There are 9 hidden switches. A switch that is on adds its own fixed numbers to the row, and there is some noise. The rows also spread widely along 13 directions, which tell nothing about the answers.
In the rows, zero is written as 128.
Some rows, each with its switches (1 for on, 0 for off) after it:
[141 144  95 111 125 123 190 134 125 162 136 103 132 179 116 197 140 164
 136 141 143 134 115 134 130 135  96 138 174  67 123 151 158 126 126  95
 142 147 159 165 117] : 1 0 0 1 1 0 1 1 1
[136 126  53 117 146 113 165 129 152 178  82 156 149 123 138 168 107 145
  82 179 164 153 132 155 152  99 123 143 147 112 123  92 155 173 134 104
  94 129 131 107 116] : 0 1 0 0 0 0 1 0 0
[150 145 138 156 103  97 110 143 164  88 138 174 101 134 146  79 166 187
 106 122 142 115  79 163 109 158 158 113 151 149 117  78 123 154 123 123
 127  90  56 108 111] : 0 1 0 1 1 0 0 0 1
[140 102 133 125 138  98 128 161 181 116  99  80 143 123 155 139 136 157
 152 122  93 178 108 138 152 119 198 119 115 123 131  89 175 114 181  99
 118  87 125 128 139] : 0 0 1 0 1 1 0 0 1
[103 162  90 121  95 123 118 177 112 145  61  95 118 164 161 151 120 146
 213 137 117 172 135  99 125 112 116 125 117 134 139  92 165 155 164 149
 157 176 122 110 123] : 1 0 1 0 1 0 0 0 0
[ 95 119 136 116 146 155 147 144  80 141  85 130 138 126 121  73  74 141
 159 151  96 131  90 165 112 144 107 154 143  95  98 149 124 123 145 185
 173 149 209  96  91] : 1 1 1 0 1 0 0 0 1
[102 123  87 110 122 118 142 118 109 161  64 163 162  91 134 135  88  97
 127 187 157 145 168 145 136  93 108 150 126 118  91  74 150 189 134 138
 104 144 148  71 101] : 0 1 0 0 0 0 0 0 0
[106 115 157  97 111 129 110 176  96 122 117 150 149 127 124 119 113 139
 134 173 103 138 121 100 139 111 112 136 161 131 101 104 145 104 104 163
 129 211 161 145 119] : 0 0 0 0 1 0 0 0 0
[143 150 113 129 146 105 160 116 183 129 106 112  87 133 137 128 125 188
 172  95 116 138  87 134 127 143 150 146 121 125 153 140 111 167 169  79
 161  72 120  90 128] : 0 1 0 1 0 0 1 0 1
[129 132 104 148 117 151 113 130 124 119 106 122 111  66 162 122 113 150
 130 153 132 162 108 177 114 128 129  86  91 140  85 107 160 149 169 176
 121  94 129 100 100] : 1 1 0 1 1 1 0 1 1
[134 145 188 118 101 113 116 120 148  76 202 157 126 107 117 124 148 150
 127 123 132 102  91 138 130 145 137 105 128 142  75 126 119 140  99 121
 102  89 102 129 121] : 0 0 1 0 0 0 1 0 1
[ 89 130 181 146 101 120 104 117  89  72  90 156 115 116 143  75 168 148
 192 119 117 145 143 148 106 147 142 129 113 140  91 105 126 156 180 129
 154 125 153 102 115] : 1 0 0 0 0 0 1 0 0
[155 147 123 161 134  88 146 136 156 122  74 112 136 188 114 117 189 110
 129 139 123 153 183 151 153 123 118 148 132 118 128  81 114 170 122  75
 124 158 131  97 128] : 0 0 0 0 0 0 1 0 0
[116  98 143 122 109 125  89 114 118 131 165 135 171  47  92 104 106 120
 101 147 132 139 169 110 117 143 104  90 162 162  71 118 132 118 125 142
  86 155 129 133  79] : 0 0 0 1 1 1 1 1 1
[138 164 118 134 128 144 127 137  73 100 111 141 140 139 115 178 113  97
 152 166 112 129 176 127 159 142  69 136 124  83  73 154 130 151  59 160
 122 182 150 124  81] : 0 1 0 1 1 0 0 1 0
[100 140 101 121  89  88 109 139 167 143  99 120 126 100 149 135 131 162
 193 113 133 170 142  72 118 117 151 119 130 171 148  77 158 166 189  97
 135 136  84  98 109] : 1 0 0 1 1 1 1 0 1
[144 159 161 159  95 136 134 118 114  77 162 131 146 129 133 143 171 110
 100 150 139 122 112 199 132 135 129  84 109  78  49 110 161 143  90 144
  88  88 115 135 107] : 1 1 0 0 1 0 1 0 1
[105 124  84  99 141 112 170 108 148 179 130 154 118 106 122 135 108 179
 131 157 167 139 113 111 113 131  96 148 169 134 142 131 125 152 169  93
 142 147 163 116 116] : 1 1 0 0 1 0 1 1 0
[100 158 143 101 114  98 164 121 123 114 121 138 128 154 126 143 122 155
 211 115 125 122 107 102 131 145 133 168 151  78 121 147 132 161 133  89
 164 113 137 114 117] : 0 1 1 0 1 0 1 0 0
[159 188 122 128 114 101 139 128 159 120 126 127 130 149 129 146 123 114
 141 155 156 122 110 135 143 107 118 138 127 112 108  80 133 179  85 117
 114 109  89  85 117] : 0 0 0 0 1 0 0 1 0
[ 93 162 166 115 103 133 114  95 102  87 123 143 126  65 132 103  84 112
 209 134 130 130 113 127 119 130 121 128  86 131  66 134 120 183 140 154
 143  78 145  62 100] : 0 1 1 0 1 0 1 0 0
[141 121 167 125 158 119 159 133 168 105 126  95 115 121 113 120 151 115
 153 157  84 165 135 133 170 113 108 145  82 128 104 141 103 139 133 109
 142 148 210  95 146] : 0 1 1 0 1 1 1 0 0
[126 152 124  87 108 156 153 110 153 169 169  68 104  97 120 141 102 163
 141 132 155 145  67 134  90 108  85  85 111 145 100 144 127 134 171 134
 138  95 159 125 144] : 0 0 1 0 1 0 1 0 0
[145 160 112  83 136 170 172 128 149 159 183  85 113 103 114 168  78 148
 112 157 137 127  52 150 120 112  70 102 105 106  76 173 127 128 107 164
 128 109 171 123 121] : 0 1 1 1 1 1 0 0 0
[130 134 128 163 141  98 129  99 146 135 123 119 127 137  95  35 138 155
 138 101 139 124 129 159  93 184 118 128 171 144 131 123  84 151 168  97
 157 103 132  89  89] : 1 0 1 0 1 0 1 1 1
[107 137 151 100  74 100 117 136 138 110 168 127 107 115 137 162 169 170
 171 120 144 131 126  80 107 129 133 106 145 148 112 103 151 127 148  96
 124 142  95 161 145] : 0 0 0 0 0 0 0 1 0

New rows, each followed by its switches (1 for on, 0 for off):
[105  90 108 150 163  96 124 156 123 127  67 118 147 154 127  94 128 168
 170  89  71 151 160 126 131 186 181 149 174 103 153 135 136 110 181  94
 147 140 143 127  96] : 1 1 1 0 0 0 0 0 1
[106 176 120 154 101 112 130 126 110 135  67  73 141 162 102  97 120  97
 232  93 100 147 173 121 111 147 101 140 119 103 113 127 118 181 144 127
 170 144 130  67  79] : 1 0 1 1 0 1 1 0 1
[136 127 115  95 128  92 152 154 204 157 154  91 120 140 125 165 146 176
 139 124 120 157 103  86 143 110 138 124 140 150 151 114 139 122 157  71
 121 139 125 139 157] : 0 0 1 0 0 1 1 0 0
[149 172 180 131 108 118 154 129 134  79 114 120 118 151 125 153 149 100
 182 149 105 132 129 142 165 102 112 151  81 103  80 116 126 176  88 123
 138 122 156  86 128] : 0 0 0 1 0 0 1 0 1
[151 128 115 174 138  97 132  84 153 127 105 119 134 128 110  88 174 135
 110 118 159 143 178 174 114 160 120 117 150 134 120 101 107 167 165  68
 121  96 120 102 101] : 0 0 0 0 1 0 1 1 1
[141 115 103 133 183 132 133 139 151 151  76  67 133  93 131 118  73 144
 156 134  77 185 112 132 148 131 157 125 113 120 142 143 146 109 186 131
 135 113 180  99 118] : 1 1 0 0 1 0 1 1 0
[149 190 115 153  91 135 125 164 140 138 101  59 112 148 136 127 117 105
 169 150 105 153  98 143 124 102 107 100  94 117 112  83 153 153 106 180
 140 144 105  88 124] : 1 1 0 0 1 0 0 1 1
[123 137 151 123 122 117 141 105 150 140 108 109 140  66 110  74  91  93
 151 170 129 152 113 140 126  90 117 138 102 136  86  88 123 169 140 142
 134 111 164  46 119] : 0 1 0 0 1 1 1 1 0
[131 162 120 133 101 117 154 133 143 144 148 105 122 154 108 117 143 142
 135 124 137 118 109 135  99 144  99 118 155 104 114 116 126 144 113 122
 141 141 116 118 106] : 1 1 0 1 1 0 0 0 1
[116 103  77 128 144  93 140 113 154 142  89 146 131  85 166 125 109 187
 140 125 159 156 118 143 113 154 189 128 153 123 136  90 169 150 213  88
 119  55 102 104 104] : 1 1 0 1 1 0 0 1 0
[117 122 152 116 133 126 160 134  95 125 135 139 163 146  89 126 119 110
 131 158 106 121 143 138 149 144  88 155 164  76  84 155 120 126  84 130
 132 176 191 132 101] : 0 1 1 0 1 0 1 0 1
[146 137 152 152 134 125 113 148 109  80  86 148 138 116 145 112 109 129
 146 160  92 147 108 169 161 131 154 138 115 103  91 112 148 142 107 164
 129 112 138  99 108] : 0 1 0 0 1 0 1 1 1
[146 124 110 110 158 148 163 119 149 168 157  74 147 109  96 147  78 134
  96 132 115 132  91 160 130 135 109 107 137  94  98 172 129 112 123 130
 107 100 169 130 116] : 0 1 1 0 0 0 1 0 1
[157 123 106 139 140 106  99 155 161 120 142 127 146 139 126 156 157 167
  76 128 124 155 143 117 148 150 148  88 169 144 133 110 146 102 123  95
  78 150  88 173 118] : 0 0 0 0 1 0 1 0 0
[139 120 137 126 184 148 119 109 148 122 136 107 121  84 108 113 114 127
 117 148 107 153 152 133 144 135  88 109  95 169 110 154  88 122 152 127
 116 149 204 105 109] : 1 0 0 0 1 0 0 0 0
[129 109  93 123 124 100 142  93 150 165 123  93 159  99 123 114 107 149
 123 111 170 138 129 159  94 149 156 105 165 111 111  97 153 141 190  89
 109  49 104 118 104] : 0 0 1 0 1 0 0 1 1
[156  99 133 149 142 100 135 122 136 104 137  86 171 118 104 161 155  95
 108 128 104 147 190 147 156 155 161 103 140  75  80 118 160 107 120  85
  70 103 126 148 107] : 0 1 0 1 0 0 0 1 0
[131  87 111 146 183  94 134 111 138 122  80 145 182 100 108 108 112  99
 110 152 113 160 203 151 175 149 150 150 137 113 107 115 122 151 143  86
  88 119 168  87  89] : 0 1 1 0 1 0 1 0 0
[104  95 141  87 102 105 115 148 126 115 149 196 155  84 142 161 115 172
 120 163 136 133 120  87 147 121 146 132 170 146 101 102 163 122 127 120
  99 154 121 154 110] : 0 0 0 1 1 0 1 0 1
[145 127 122 101 181 113 154 146 168 140 109 104 153 117 121 152  67 143
 142 139  82 153  88 106 175 117 166 155 139  94 142 143 144 114 124 103
 117 112 160 110 125] : 0 1 0 0 1 0 1 0 0
[125 153 163 128  69 102 166 117 134  93 152 110 102 148 141 150 192 137
 188 134 152 125 113 149 113 131 124 125 113  89  84 102 149 162 137  99
 148  94 123 123 147] : 0 1 1 0 1 0 0 1 1
[121 106 126 106 170 127 142 105 142 129 130 153 148  58 126 104  54 149
 139 152 130 135  98 150 136 141 135 148 127 133  92 141 122 146 162 141
 127  77 180  78  79] : 1 0 1 1 1 1 0 1 1
[156 147 111 147 148 109 134 166 155 122 118 102 122 186 123 128 143 173
 130 101  92 140  99 141 139 164 150 124 159 102 141 140 128 116 119 104
 130 121 104 140 124] : 0 1 1 0 0 0 1 0 0
[ 96  97 125 123 129 111 105 158  97 116  86 187 152 110 130  97 108 142
 139 157 105 145 154 120 144 143 133 147 159 139 102 112 133 138 131 145
 119 176 145 113  99] : 0 1 1 0 0 0 1 0 0
[120  97 127 121 136 128 163 148 120 132  66  92 122 144 152 145 155 153
 163 145 108 176 132 163 131 109 146 135 111  96 112 105 169 124 201 116
 146 129 194 127 141] : 1 0 0 1 0 0 0 0 0
[114 108 140 136 104 103 137 115 150 129  72  92 131  92 150  93 143 124
 163 136 124 168 131 162 113 106 171 120 100 124 108  55 165 158 200 110
 133  79 133  78 137] : 0 1 0 0 1 0 0 0 1
[126 128 160 108 141 124 152 116 120  92 180 150 150 143 107 159 140 158
 121 115 127  99 114 151 135 170 127 135 162  80  80 176 126 120 104  99
 116 103 149 164  99] : 0 0 1 0 0 1 0 0 1
[103 131 165 104  93 145 135  91  85  81 150 181 100  82 149 173 171 149
 154 178 172 139 149 141 127 117  72 119  97 144  59 137 133 166 150 127
 132 142 183 141 131] : 0 0 0 0 1 0 1 1 0
[103 114 116 137 136 121 157 108  94 175  89  98 160 153  78  45 109 121
 146 114 130 125 158 164  80 171  84 146 185  97 110 135  97 140 163 123
 166 147 184  93  72] : 1 0 1 1 1 0 0 0 1
[146 136 133 139 162 136 161 109 154 140  97  94 137 109 109  91 112 115
 111 150 115 151 106 194 134 110 121 129 102 104  93 125 118 156 142 129
 126  93 179  71 120] : 0 1 0 0 0 1 1 0 0
[ 87 139 189 114  71 146 105 154  67  69 154 175 131 101 149 108 117 145
 168 160 118 124  68 145 116 136 135 110 121 110  49 119 166 124 113 199
 130 127 140 132 111] : 1 1 1 0 1 0 1 0 0
[130 112 101 114 126 161 107 161 137 150 131  88 129  84 146 155 106 171
  95 142 108 166  95 139 119 122 130  67 130 140 109 131 169  90 157 165
 106 140 130 165 123] : 0 1 0 0 1 1 0 0 1
[131 104 168 135 155 121  95 154 136 102 113 110 156 103 106  79 117 116
 136 145  71 166 151 121 160 133 129 123 120 156 101 124 112 111 129 142
 118 167 172 107 109] : 0 0 1 0 1 1 1 0 0
[ 93 125 148 128  85  71 122 144 118 124  82 105 138 166 106  82 156 123
 224  97 107 139 185  79 107 150 134 155 163 126 129  86 119 152 156  90
 165 170 117  97 111] : 0 0 1 1 0 0 0 0 0
[154  74 109 152 170 123 174 107 158 159  93 102 144 102 117  90 148 143
  58 167 134 170 130 217 131 125 128 125 141 109 107 107 137 130 180 101
 119 104 196 112 126] : 0 1 0 0 1 1 1 1 1
[139 136 129 178 135 125 136 119 129 138 102  84 133 155  84  68 170  84
 112 134 108 139 191 173 116 146  76 112 123 120 102 111  91 150 119 124
 132 177 166  88 100] : 1 1 0 0 0 0 0 0 1
[103 180 164 109  86 124 101  98 116 102 169 155 147  76 120 110  86 122
 163 121 155 101  87 120 101 131 137 104 125 132  70 107 138 167 112 150
 101  75  88  92  90] : 1 0 0 0 0 0 1 0 0
[160 111 105 119 131 159 123 144 140 131 150 115 117  94 155 194 131 170
  70 165 139 152  98 173 137 112 123  74 111 138  88 121 169 109 142 151
  85 110 138 169 138] : 0 0 0 0 0 0 0 1 1
[129 126 140 134  83  90 116 148 134 138 128  85 142 140 100 119 159 126
 159 123 112 150 168  85 120 132 114 112 168 136 122  91 141 122 129 103
 131 183 109 139 120] : 0 0 0 1 1 0 1 1 1
[133 178  58 106 133 122 151 137 179 184  95 107 104 121 137 159  70 151
 173 145 136 153 104  98 141 101  88 141 109 155 158 127 116 189 137 124
 150 135 123  68 120] : 0 1 1 0 1 0 1 0 1
[120 133  89 113 146 147 147 132 119 163  70 105 125  80 138 128  54 115
 169 178 120 165 120 134 135 100 102 143  95 125 107 116 141 160 159 171
 144 134 187  62 105] : 1 1 0 1 1 0 0 1 0
[127 180 153 101 110 127 163 122 147 111 138 100 100 133 134 169 122 136
 207 129 119 135  85 116 136 102 116 137  83 112 105 136 134 163 134 120
 149 102 154  95 136] : 1 0 0 1 0 0 1 0 0
[145 150  59 117 190 116 167 125 180 157  64 168 117 124 153 145  82 181
 119 162 143 155  91 148 161 112 130 175 130 127 159 127 122 188 150  98
 137 107 145  71 110] : 0 1 0 0 1 1 1 0 0
[116 151 130 102  94 119 124 169 116 122 151 114 102 173 128 184 153 183
 190 115 110 137 121  71 128 148 102 122 160 126 131 159 138 111 122 113
 153 189 124 180 140] : 0 0 1 0 0 0 1 1 0
[154 106 145 135 177 120 162 129 167 117 110  81 116 105 120 128 126 124
 153 156  79 176 133 139 172 120 133 142  88 120 119 140 124 121 159 106
 135 125 213  94 137] : 1 1 0 1 1 0 1 1 0
[123 128 104 116 121 132 130 133 137 167  84  69 150  61 120 109  55  82
 170 171 111 182 138 125 139  89 104 122  88 139  87 103 146 160 153 170
 127 131 166  52 109] : 0 1 1 1 1 1 1 1 0
[ 96 160 185 103  61 105 106 146 105 117 127 121 164 116 109  93  99  99
 189 143 115 126 109  86 116 101 131 130 149 121  88  72 151 144  99 156
 130 156 111  99 113] : 0 0 0 0 1 0 1 0 0
[150 144 134 126 145 115 138  91 180 115 134  79 119 102 128 160 134 137
 155 100 125 141 133 135 134 131 149 105  91 128 117 129 127 153 163  76
 108  56 124 109 125] : 0 0 0 0 0 0 0 0 1
[109 141 157 123  69 107 148 109 111 107 143 143 141 127 125 126 177 114
 129 147 167 114 134 161 100 122 125 113 137  88  61  74 154 162 119 112
 107 109 112 123 125] : 0 1 0 0 0 0 0 0 0
[130 153 148 116  69 131 129 124 146 136 165  41 127  78 111 163 124  69
 180 157 118 160 145 102 135  88  83  78  67 139  71 110 147 148 119 148
 112 140 140 103 140] : 0 1 1 0 1 0 1 1 1
[ 77 109 160 102  33 107 111 167  73 142 121  96 156 127 104 110 124 119
 208 127 106 141 151  77  97 124 112 118 173 119  84  91 167 114 137 154
 150 195 129 141 118] : 0 0 1 1 0 0 1 1 1
[111 116 210 131 101 112 101 130 119  80 187 139 154 102  92  72 141 115
 139 125  99 110 127 126 124 155 130 108 141 142  68 121 115 111 104 143
 106 138 141 126 103] : 1 0 1 0 0 0 1 0 1
[136 112 137 129 136 106 136 106 173 131 116  83 134  64 126 128 107 123
 156 131 109 164 128 132 141 114 163 117  98 133 112 105 144 146 173  98
 111  73 142  86 131] : 0 1 0 0 0 0 1 1 1
[129 166 179 133 108 101 168  98 151 118 176  99 150 140  82  99 139 100
 147 121 125 103 100 140 117 139 124 131 146  75  91 122 120 144  92 100
 126 100 138 101 109] : 1 1 0 0 1 0 1 0 1
[137 158 101 120 139 153 152 118 138 165 159  94 110 158 107 134 124 183
 106 103 143 109  82 157  84 159  88 101 166 112 127 167 110 120 138 122
 141 122 141 152 106] : 1 0 0 0 0 0 0 0 1
[181 183 132 155 137 157 126 144 140 121 160  54 129 158  89 139 133 106
  92 130  95 135 109 156 137 139  81  77 119  99  93 157 114 111  63 153
 108 146 128 138 113] : 0 1 0 0 1 0 1 0 0
[146 109 155 156 119 114 102 172 117  73 127 134 134 166 130 141 201 135
 118 144  93 151 183 137 162 154 121 108 132 134  98 113 134 108 107 123
 107 191 136 167 122] : 0 0 1 0 1 0 0 0 1
[140 108 129 169 143  90 119 158 145 120  68 128 150 155 120  85 171 120
 121 157 100 173 179 147 153 127 137 143 145 136 126  72 133 144 141 109
 120 182 148 101 116] : 1 0 0 0 0 1 1 1 0
[103 134 165 117  81 112 124 125 114 104 151  95 155 117 132 133 146 117
 174 122 136 137 123 132 106 133 154  95 126  98  70  92 174 127 152 123
 108  93 118 132 120] : 1 0 1 0 1 0 0 0 0
[103 127 101 138 114 139 138 116  87 158  63 146 144  93 126  80 103  89
 129 202 157 150 162 173 111 103  75 135 120 126  78  74 136 181 144 176
 132 166 180  61  94] : 1 1 0 0 1 0 0 1 0
[134 116 174 154  96 108 142 161 126  99 121  85 128 196 118 100 226 151
 142 118  97 156 135 162 122 147 127 117 153 100 106 110 140 106 143 100
 156 164 153 163 142] : 0 0 1 0 1 1 1 0 1
[108 135 127 125  63 118 162  93 120 165 113  77 128  87 111  89 136  86
 169 161 174 154 153 154  84  97  72 109 103 125  63  76 135 185 170 135
 144 115 156  63 128] : 0 1 1 1 1 0 1 1 0
[133 138 150 151 135 115 130 125 139  84 103 105 105 115 147 123 153 127
 185 136 103 161 138 139 143 135 146 126  85 121 109 111 138 147 158 119
 140 110 154  96 128] : 1 1 0 0 1 0 0 1 0
[153  99 150 151 123 113 149 152 153  91 162 139 120 148 126 120 208 170
  79 144 116 143 123 175 144 156 123 108 144 121  92 127 130 111 125 106
 117 139 144 160 131] : 0 1 1 1 1 1 1 0 1
[141  99 158 127 167 119 140 118 170 122 164 150 147  97 104  88 139 155
  67 158 124 136 107 161 140 132 127 125 147 146 105 123 111 116 137 112
 105 128 179 122 111] : 1 0 0 0 1 1 1 0 1
[155 113 126 153 144 103 131 135 151 135 120 116 155 159 108  79 162 161
  63 127 134 139 116 175 115 154 149 110 190 115 123  94 130 111 140  95
 108 118 116 143 115] : 0 0 0 0 1 0 1 0 0
[144 165 115 136 109 113 150 146 142 139 152  57 127 200  98 184 180 140
 146  87 103 123 149 108 119 160 106 101 163  73 130 152 136 110  97  79
 126 163 101 180 125] : 0 1 0 0 0 0 0 0 1
[122 136 153 112 125  95 161 118 135 118 100  77 142 114 118 124  94  92
 228 127  99 146 133 113 144 123 149 160 104  81  95 119 142 155 145 109
 152  87 160  67 118] : 0 1 1 1 1 0 0 1 0
[165 152 127 163 139 148 109 176 168 153 142  38  99 135 102  46 118 148
 116 128  76 164  68 150 106 142  93  78 121 166 128 133 101  95 132 183
 153 162 145 104 129] : 1 1 1 0 1 1 1 1 0
